The same things were measured in two ways. Each way mixes the same 11 hidden numbers, adds some noise and spreads widely along 5 directions of its own, which tell nothing about the thing.
Some things both ways: the first way, then the second way.
[  8  17   7  -8  -1   5   0  -5 -18  -5 -12  25 -11  -8 -15  29  -2 -20]
[  1   2  -6 -29  -3  -3  11 -28  -9  -6 -13   4  17  -5 -19  16   3  22]

[-18  25   4  -8 -16  12  -6  11 -29 -16  15  12 -11   2   2  11  16  -4]
[ 15  15  -1  18 -15 -18  29 -17  -3  -6 -11  -4   2  -1  -4  13 -11  14]

[  3   0 -15  12   1  -6 -12   0  10  11  -7   9   6 -22   3 -10   2  -4]
[  6  -2   4  -5 -12   7  -9  -5   4  -9   0 -12   3  -7  -2  13 -16   0]

[ 0  8  6 -1  0 10 -6 13 16 22  6  5 -4 -1 11  0  6 10]
[-23  -5   1 -14   5  26  -2   5   9  -3 -20  -5   1 -20   7  15 -35  -7]

[-14  13  -3 -12 -11 -24  -1   3 -29  -1 -14 -13 -13   8   3  -2 -19  14]
[-15  13 -37  33  -3 -16   2  -1 -10  24 -11   1   1  -8  46  -3  10 -31]

[ 13  -9 -13  21   9  15  -1 -15   3   5  21   7  14 -23  20 -28   6   7]
[  8   2  19 -50 -10  10 -14  -4  -2 -16  20 -32 -15   3 -25  31 -34  17]

[-19  15  36   1  -4 -34   9   2   8 -18  -3   0 -17  13 -16  -6 -11 -18]
[ 11   0  -2  28 -14 -31  -5 -13   4   3  32 -38 -21   6  -2   5   2  -4]

[  9 -14  14  -5   0  -7  -2   8   6  11  -8  -6  -7  14  13   3 -18  -3]
[ -4  12   1   6 -16  13   4   0  -6   1 -17  -2  -8  -1  -3  -1 -32   7]

[-13  14  24  -7   4  12  -2  23  -4 -11  17   8  -4  16 -15  12   8  -1]
[-22  -4 -13   8  21   4   8 -14  12  11 -13  16  -4  -8  19   0 -23   3]

[-14  -9  31 -10  21  15 -21  -1   1  -1  11 -17 -11  -3  12  -1   1  -5]
[ -8  -6   6  29 -27   8   4  -8   2  -7  -5  -7  -1 -11  18 -14 -46  13]

[ -3   1  15  -8  19   5  -7  18  -1  28  -6  21 -10  -9  -9   5  -1 -23]
[ 11  -7 -23  17  -2   0   7   6 -22   6  13   8 -11  21   4  -9   1  21]

[ -3   5  -9  -6  -3  -7 -11  -5  -6   1  -7  -4   0   0   6   0   3  -6]
[ -4 -13 -22  11   1  -2 -15  -8  -6  22  13   8   0   1  11  -1  18  -9]

[  4  13  -1 -20   9   0   4  -5  -2  19  -4  -5  -7   9 -12  13   6  -1]
[ 22  -7 -26  18 -15  -2  23  16 -25   7   6  15 -17  21  -5   1  14  31]

[ 18 -12   3 -10  -5   9 -22  -1  -6  -3   5 -14   2   9   2  25  -1  -6]
[-26 -10 -30  42 -18   3   6   0 -16  16 -21  -5 -16  -2  15 -24  14  11]

[-15   2  -6  -4  -1  14 -12  19 -14  -4  15   5  -3   0   0  10  17 -13]
[-15 -15 -35  -3   8 -24   3  -7  -6  17  -8   5 -20  10  12  -8  12  -4]

[-11  -3  14  12   1 -14   1  13 -12  10   3  -9  -6  24  14 -27 -22  -4]
[ 13   6 -21  -2  -3   4  -1   3  -2   7  -3  -3 -15  20  13  14  -7  -1]

[ -6 -26  37  17  18  -1 -26  10  22  12  17   3  -4 -20  21 -30  -5 -26]
[ 12  -4 -15  -5 -29   0   3   2  -5   4 -23   6 -20  13  -6   4 -14  29]

[-19  -1  33 -11  13 -11 -13  12  -2   5   3  16 -22 -22  -2   0  -2 -34]
[-11  -2   0  20 -14  -7   1 -31   9  -4  14 -15  12 -13  20  -7 -10 -17]

[ 13  -5  24  19   1   6   1 -32  -4 -25   8   6   5 -17  10 -18  -4  -3]
[ 16  10  -8  21 -25 -12   7  15 -18   4  -4  -6 -27   2 -14   3  -3  19]

[  1 -13  31  16  -2  15 -13  28  12  17  -1  28   2   0  18 -12  -5 -10]
[ 11   1  12 -20  16  19  -9 -12 -16  -9  14  -7  16  -1 -30  27  -1  39]

[ 11 -16   7   3  12  -7  16 -16  12 -16  -5  -7  14  20 -22  -2   5 -19]
[ 10 -11  18  11  12   7  12 -26  25 -13   0   2   1  -7  10  -1 -20  -3]

[-10  11  -2 -11   5  17  20 -10 -23  -7  26   8 -16   1  20  -1   2  -8]
[ 20  14  18 -29 -14  -3  12 -33  -6 -31  27 -17  22 -10 -26  23   5  12]

[ 23  13  -6  -5  -6 -10  12  -8  -9  18   2  13  -5   3   6  -1 -12   0]
[ -5  21  -4  13  -2  26  12   2  -4  -1 -11   8   2 -11  17   9   6 -16]

[ 19  -5  19  11  -4   9  -7 -13 -11 -26  26   8   8   6   2   0   2 -23]
[-13   4  15  46  -1  16  -1 -27  12  -6  12 -21   4 -20  16 -13  10  -3]

[-15  23   4  13  -4   6  -7  -4 -14  -4   4  13 -18  -4  18  -2  -2 -21]
[-13   0   4  28 -13   1 -19  -8   7 -13  12 -30   6 -21  16  -8  -6 -35]

[ 16   7 -17  -3   7   0  27 -15   7   6 -12   5   5   7 -20   7   2   9]
[  6  -2 -10  12  16  -7   1  15 -16  -3  21  -8 -16  -5   4   2  12  -7]

[ 10  -3 -18  -6  13  12  -9 -17 -10   4  10   8   2 -30   1   4  12 -12]
[ 10  -1  -9  11 -27  -7   9  -8 -15  -9  16 -10  -2   2  -3  -7   5  13]

[ -6   1 -16   1  -4  17 -12   6 -12  -3   5   7   2  -3  14   5   8  -8]
[ -3  -4  -3  18  -9   0 -13  -6  -8  -1  25 -15  -4   5  -9 -10 -18  -1]

Other things, the second way, with their names:
<193>: [  9   7  -4 -12   0  -5   9 -22   8   4 -10  12   2  -3   7  15   2   2]
<15>: [-21 -10   1  10  17   6  15 -19   1 -12 -14  -7  24 -24  -1   0 -21   1]
<205>: [-23  -1  11  24 -26  17  13  -8  14 -27 -17 -25   7 -16  12  -8 -40  -9]
<748>: [  5   1   0  17 -23   4  17 -16 -11  -7   4  -8  23  -6   8  13 -15  22]
<487>: [ 19   3 -10 -18   5   3  18 -14  -3  -6  -4  13   0  14  -6  20   3  25]
<174>: [  8  -4   9  18 -13  -5  18 -25 -13 -12   3 -16  23 -17   9  10  -2  37]
<609>: [ -9  17   7  21  -7   5   6  -4   8  -3 -11  -1   5 -18  10   6 -50  -9]
<572>: [ -7  -9 -35  12   0  -6   6   5 -13  15   1   5 -12  14  -3   4  25   5]
<690>: [ 34  -8 -27   3 -13 -21  34  23 -24  -8  -6  15 -14  19 -10  14   6  39]
<391>: [ -2 -12 -22  -5  -4   6   4  16  -5   2 -18  13 -15   7  -1   6 -27   9]
<286>: [-11   3 -28  21  10   5   0  20 -18  16 -28  14   5 -15  18   1   6 -20]
<44>: [ -4  -6 -14  13  13   2  -3 -17  18  10  -2   9   9 -10  27   8   4 -24]
<462>: [  9  18  17  22  -9   2   4 -24  11 -21   9 -27   6 -15  15  11  -5  -4]
<447>: [  7  11  28   5 -26   9  -8   0   8 -25  13 -24 -19 -20 -18   3 -35   2]
<154>: [-21   0 -25  -7  17  -4  19  12 -10  17 -30  17  -7   0  14  16 -28  -2]
<775>: [-37 -20 -26   5 -17 -10 -10 -14  11  -5   1 -36   7 -12  16  -3   6 -35]
<715>: [ -4  -6   7   1  -9 -17  -7 -20   9  -1  11 -32  -2 -15   3  15  -2  -8]
<367>: [ 16   8  25  13 -12  10   9 -36   3 -15  41 -31   9  -2   3  12   2  21]
<659>: [ -9  -7  32   7  21   9 -17 -10  14 -14   4 -30  -8 -22 -19   5 -35   3]
<732>: [ 15   0 -12  -2 -14 -12   4  -9  -3  -4   0   5  -6   1  -9   0  22   3]
<376>: [ -7 -12  -8  11  15  10   6  -6  13  -6   9  -4  13  -8  33  10  -6 -15]
<417>: [  9  -4  -8 -16   4 -17  15 -11   4  13   2  -7 -18   5   7  29  10  16]
<654>: [ 22   2   1  15  -9  -2   5  -2 -22  -4  12 -10 -12   0 -11   1  22  29]
<86>: [-10  -6 -10 -20  10  -8 -17   0  -6  11   9 -14 -22   4  -5   9 -13  -2]
<201>: [  2   3 -10  20 -17  -4   9  -2  -2   3 -31  11  -7 -13   6  -5   1   1]
<49>: [-10  -6  -8   1   7   6 -19  -1   2  -9  14 -34  14 -22  20  27  11 -18]
<726>: [ -6  -1 -21 -28 -25   4   6 -10 -16  -7   4  -8  -6  15 -17  14   5  27]
<64>: [-10  -2   3   7  -7   5   2 -13  -1 -11  -3 -17   8 -15   1   6  -8   0]
<222>: [ -2   1 -13  31 -12  -6  -5   6 -21   8  18 -18 -14   7   1  -8  -5   6]
<151>: [ -3  -2 -19  -4 -14  14   7 -17  -1   7 -11   4  -8  16  11   5  18  17]
<160>: [-13  -9 -11  34   6  -6 -16  11 -13   9  21 -14  -5 -11  10 -11  -7 -12]
<463>: [ 11   7   3 -18 -19   3   4 -22 -15 -16   9 -18   4  -7 -20  22  20  34]
<622>: [  8 -10 -12 -21  -4   1  -9  -5  -6  -9   8  -4   0   4  -2  10 -13  14]
<180>: [-14  10   8 -28   0   6  -6 -30  10 -25 -12 -27  21 -31   8  20  -3 -12]
<512>: [ 13  12 -16  21 -22   0  19  -6 -11  -8 -15   8   9   0  10   3   8  13]
<847>: [ -6   9   9  28 -16  12  22  -7  -8 -10   4  -9  14 -10   3   1 -18   0]
<497>: [ 14  14   8   7 -33 -11  10  -4   8 -14  -7 -12 -22  -8  -2   1 -18  -6]
<613>: [ 17  23  15  -2 -32   5   7 -23 -14 -21   2 -19  17 -14 -18  23   7  30]
<82>: [ 28   8 -23  10 -19 -12  23  13 -31  -5 -11   6 -12  16 -15  11  18  38]
<302>: [  2  24  25  23  -5   5   4 -25   7 -16  -1 -25   6 -23   1  13  -4   2]
<495>: [ -4  -5   8  36 -18  27   2  16   0  -7  15 -14  -9   3 -15   0 -32   9]
<320>: [  8   0 -14   0 -12 -10  19  -3 -19   2 -18   9  -1   5 -16   7  -9  34]
<199>: [-19   5  11  46   9  13   6 -22   9  -8 -30  -7  26 -26  29  -6 -33   4]
<820>: [-14 -13   1 -13  -5  18   9  -4   2 -21 -10 -24   6  -7 -17  20 -18  18]
<653>: [-17  12   3  -1  -2  11  -1 -22  11   0 -11 -10   4 -22   4   8   0 -20]
<635>: [  9  -4  -8   5  10   4   1  -4   7  15 -11  20   3  -5  23  10 -16  -2]
<267>: [-23  20  -1 -15   6  -1   8 -26   7 -14 -45 -11   7 -30   9  16  -1 -10]
<245>: [  3 -10 -35  -9   0  -5  14  19 -10  14 -40  22 -25  30   1  -1 -19   9]
<842>: [  6   8   3 -31 -28  12  14 -15   5 -12 -22  -7  -5   5 -15  22 -17  13]
<117>: [-11 -27  -3  22 -17   6   2  -5  -2  -5   3 -16  10  -2  -5  -5 -20  14]
<271>: [-22  -3 -15 -14   4  12  -5   4   5   6 -23 -11 -21   2  -1  16 -16  -4]
<791>: [ -4  -4   1   7  -5   7  19   1  12 -13 -24 -11  -6  -7  17  17 -27   5]
<78>: [  0  17  25  34  -2   8   1 -20   9   0   4  -5   8 -23  21  -4 -22 -10]
<661>: [  0   2 -33 -11  -6 -13   4  -1 -17  17  -9   9 -13   8  -4  10  19  12]
<284>: [-12   7 -21  53  -4  -2  10   8 -19  22   5   3  -8  -4  30 -12   4  -7]
<660>: [  2  -5   1 -29  12  10  -3  -5  -6 -17   9 -20   8  -1 -16  28  -9  21]
<846>: [-26  -3   0   1  28   6  14 -21   3   3 -28  15  25 -34  26  10 -23   0]
<459>: [-12 -11 -26   3  27 -24  -9  -8   3  22  14  -9 -17  -8  30  12  22 -22]
<88>: [-26  -8 -22  -5  -2   6  -2   3   4  -7 -20 -12   8  -3   8   7 -23 -23]
<381>: [ 10  -8 -16 -14  -3  -8   5   1  -6   5   6 -14 -19   9  -4  23  20  13]
<71>: [ 12  -6  16  -1 -15  -8   6 -19   5 -19   7 -18  -7  -9 -12   7  -6  17]
<341>: [ -2 -16 -16 -31  -4   8  13 -11   7 -10 -18  -9  -7  16  -7  23  -5  24]
<291>: [ -8  -2  -5 -38  -7   2  -6 -22  -3   0   5 -11   5   3  -1  16 -11   4]
<430>: [ -6  -1 -12  -3  -4  -7  16  -8   0 -22 -17  -8  29 -20  14  17  -6 -15]
<700>: [-13  -4 -14   8  -6   1  -3  -6 -17  -5  11 -14   3 -15   5  -4  26   1]
<405>: [ 21  19  16 -24 -23   6  17 -25   1 -26 -34  -4  13  -9 -14  21 -19  31]
<521>: [ 21 -12  -2   0  13 -12   2  -6   1   0  15  -4 -10   3   7  16   7  11]
<472>: [-14  -8 -20  10   5 -22  -6 -21  -8   8   8 -16   5 -14  16   0  25  -3]
<304>: [ 11  20  13   2 -19   0  18 -27 -13 -25  -4 -25  25 -15  -4  23   4  23]
<112>: [  4  -8 -31 -23  -5 -18  -6   5 -25  14  10   0 -15  10 -15  13  12  21]
<542>: [ -4  14  11  20 -28   9   9 -23   7  -1  -4  -3  13 -19   8   9 -24   9]
<663>: [  1  -6 -27  23  -5 -25   9  -1 -17   9   6   2  -5  -6  15   0  10   7]
<2>: [ -9   7 -11  12  -1 -21   1 -22   9  34  -8  11 -14 -14  28  -1  17 -21]
<315>: [ -9  -7 -27 -15  18  -3  -5   1 -15   3  10  -6 -12   4   6  10  19   1]
<683>: [ 16  12 -22  28  21 -23  16  15 -19  20 -13   9 -23   3  18  11   3   9]

Some of these things the first way, each followed by its name:
[-18   6   1  -6  -4   7  -3  14 -13   1  13 -15 -11  24  16   4  -8   6] -> <512>
[  2  -7   9  15  17   3   8  -5  34  -9  32  -4   1  -8  14 -18  -2   3] -> <447>
[  7 -34  39   4   2 -32   7 -33  26 -21 -16 -14   3 -10  -3 -26 -10  -6] -> <715>
[ 16   6  17  16  -4  27 -11 -20  -6  -1   2  28   4 -24   4   2  16 -20] -> <820>
[  5   2  -2  12 -15   3  -1  18  -5 -12  10  13  -3   0  -3  15  -8  -2] -> <267>
[ 24 -15   2  24   5  12  -7 -35 -26  -5 -22  16  15 -16  -6  -9   3 -23] -> <245>
[ 16 -13   0  24 -13  16   1   0  17 -22  -5   5  22  17  -1   5  11   0] -> <659>
[-12  -6 -36 -25   0  -8 -11  38   5  30   5 -22  -5  13  12  11  -3  16] -> <291>
[ -5   5 -33   1 -18  30 -13   8 -20  -7  17  -2  10  -1  20   7  22  11] -> <64>
[ -2   2 -20 -11  -2 -20   7  10   3   0  -2 -13   2  16 -10   6  -3   6] -> <193>
[  5  -3  -6  -4  -9   6  -2  -8 -17  -9  -7 -11   5  15   6   7  -5  10] -> <222>
[ 17 -20   4  15  13   9  -5 -28   9 -18  12  11  15 -32  -7 -12  16 -18] -> <71>
[-18  26  -1 -31   1  -7 -22  25  -4  29 -14   5 -18 -12 -12  23   7   7] -> <748>
[-17  12  22   5  -8   9  -2  20 -17   2  -1  15  -4   5  -2 -11   9   6] -> <683>
[  0 -13  -5  -1   6 -10  -2  24  16   7   3  -9  -4  11   0   8 -14   1] -> <405>
[ 35  17 -10  -7   6 -17  -1 -28 -24   3  -5  -3  -1  12 -27  25 -15 -20] -> <151>
[ -4   5  21  -4  10  15  -4  -4 -12   3  29  -1 -17   4  17   0  -7 -13] -> <726>
[ 26   9 -28  10 -15  -8  -2  -3  -3   3  -9   2  14   7 -14  14  -4   7] -> <271>
[  8  -3  17  -5   3   1   4 -16   1 -16 -20  -2   2   3 -20  19  -3   5] -> <320>
[ -1  15   7 -17  21 -10  24 -13  21  13 -22  -7  -7   7 -39  14   2  11] -> <690>
[-12 -13  20   2  -1  -5 -14  30  12   9  -1  23  -2 -28   9 -15  -1   1] -> <609>
[ 13  24  13  -3  -9   5  -1 -12   2  10  -7  15  -5   2   0   9   6  -6] -> <495>
[  6 -28  -8   8  10  -7  14 -16  21 -12  -4 -25  27  12 -12 -24   7  14] -> <521>
[  5  13   0  -1   9   1   0 -16  -3   2 -11  11  -4 -20 -11   8   1  -2] -> <112>
[ 12  -4 -37  -5 -12   7  -3  -8 -11  -2  20 -24   9  15  23   0   4  13] -> <842>
[ 2 -1  5 -4  3 -3  3 10  8 15 -6  7 -6 -3 -7  4 -4  3] -> <82>
[  8  -6 -22   3   3 -25   4  16  15   2   4   2  10  -7 -23  -1  -6   5] -> <462>
[-11  -4 -25   0  -4   8  -2   3  -2   9 -16  14   4 -28  -2   1  13   6] -> <430>
[ 16  -4  10  -3   1 -27  14 -18  19   3 -10 -11   3   6 -19  -7  -5   1] -> <381>
[  6   5   6   7   2   7   1 -16   0  -4   4  -5   7  -2 -11  -8  11   8] -> <791>
[-21  12  40  -5  12 -10  11  10  11  17  -6   3 -20  19 -10 -10  -7 -12] -> <376>
[-10  27  -3 -38 -13   6  -7  26 -13  34  -1  15 -23   0   6  27  11  -1] -> <847>
[  6   9  -3  11   4  18   4 -13 -31 -13  13  16   7  -2  -4  -6   9 -12] -> <487>
[ 17   1  -1   3   2 -11   4 -13   3   4 -12  -8   5  19 -22  12  -6  -9] -> <341>
[ 17   7 -11   7 -13   1   1 -22 -17   6 -37  14   5  -9   4   4  -6   8] -> <286>
[ -4  28 -16 -14  -1  -1  -3  24   4  17  16  -4 -15  18  -4  28  -4   5] -> <463>
[-12  -3  44   2  18   1  -2   8  23  16  -6   7 -14   1   1 -10  -6 -15] -> <391>
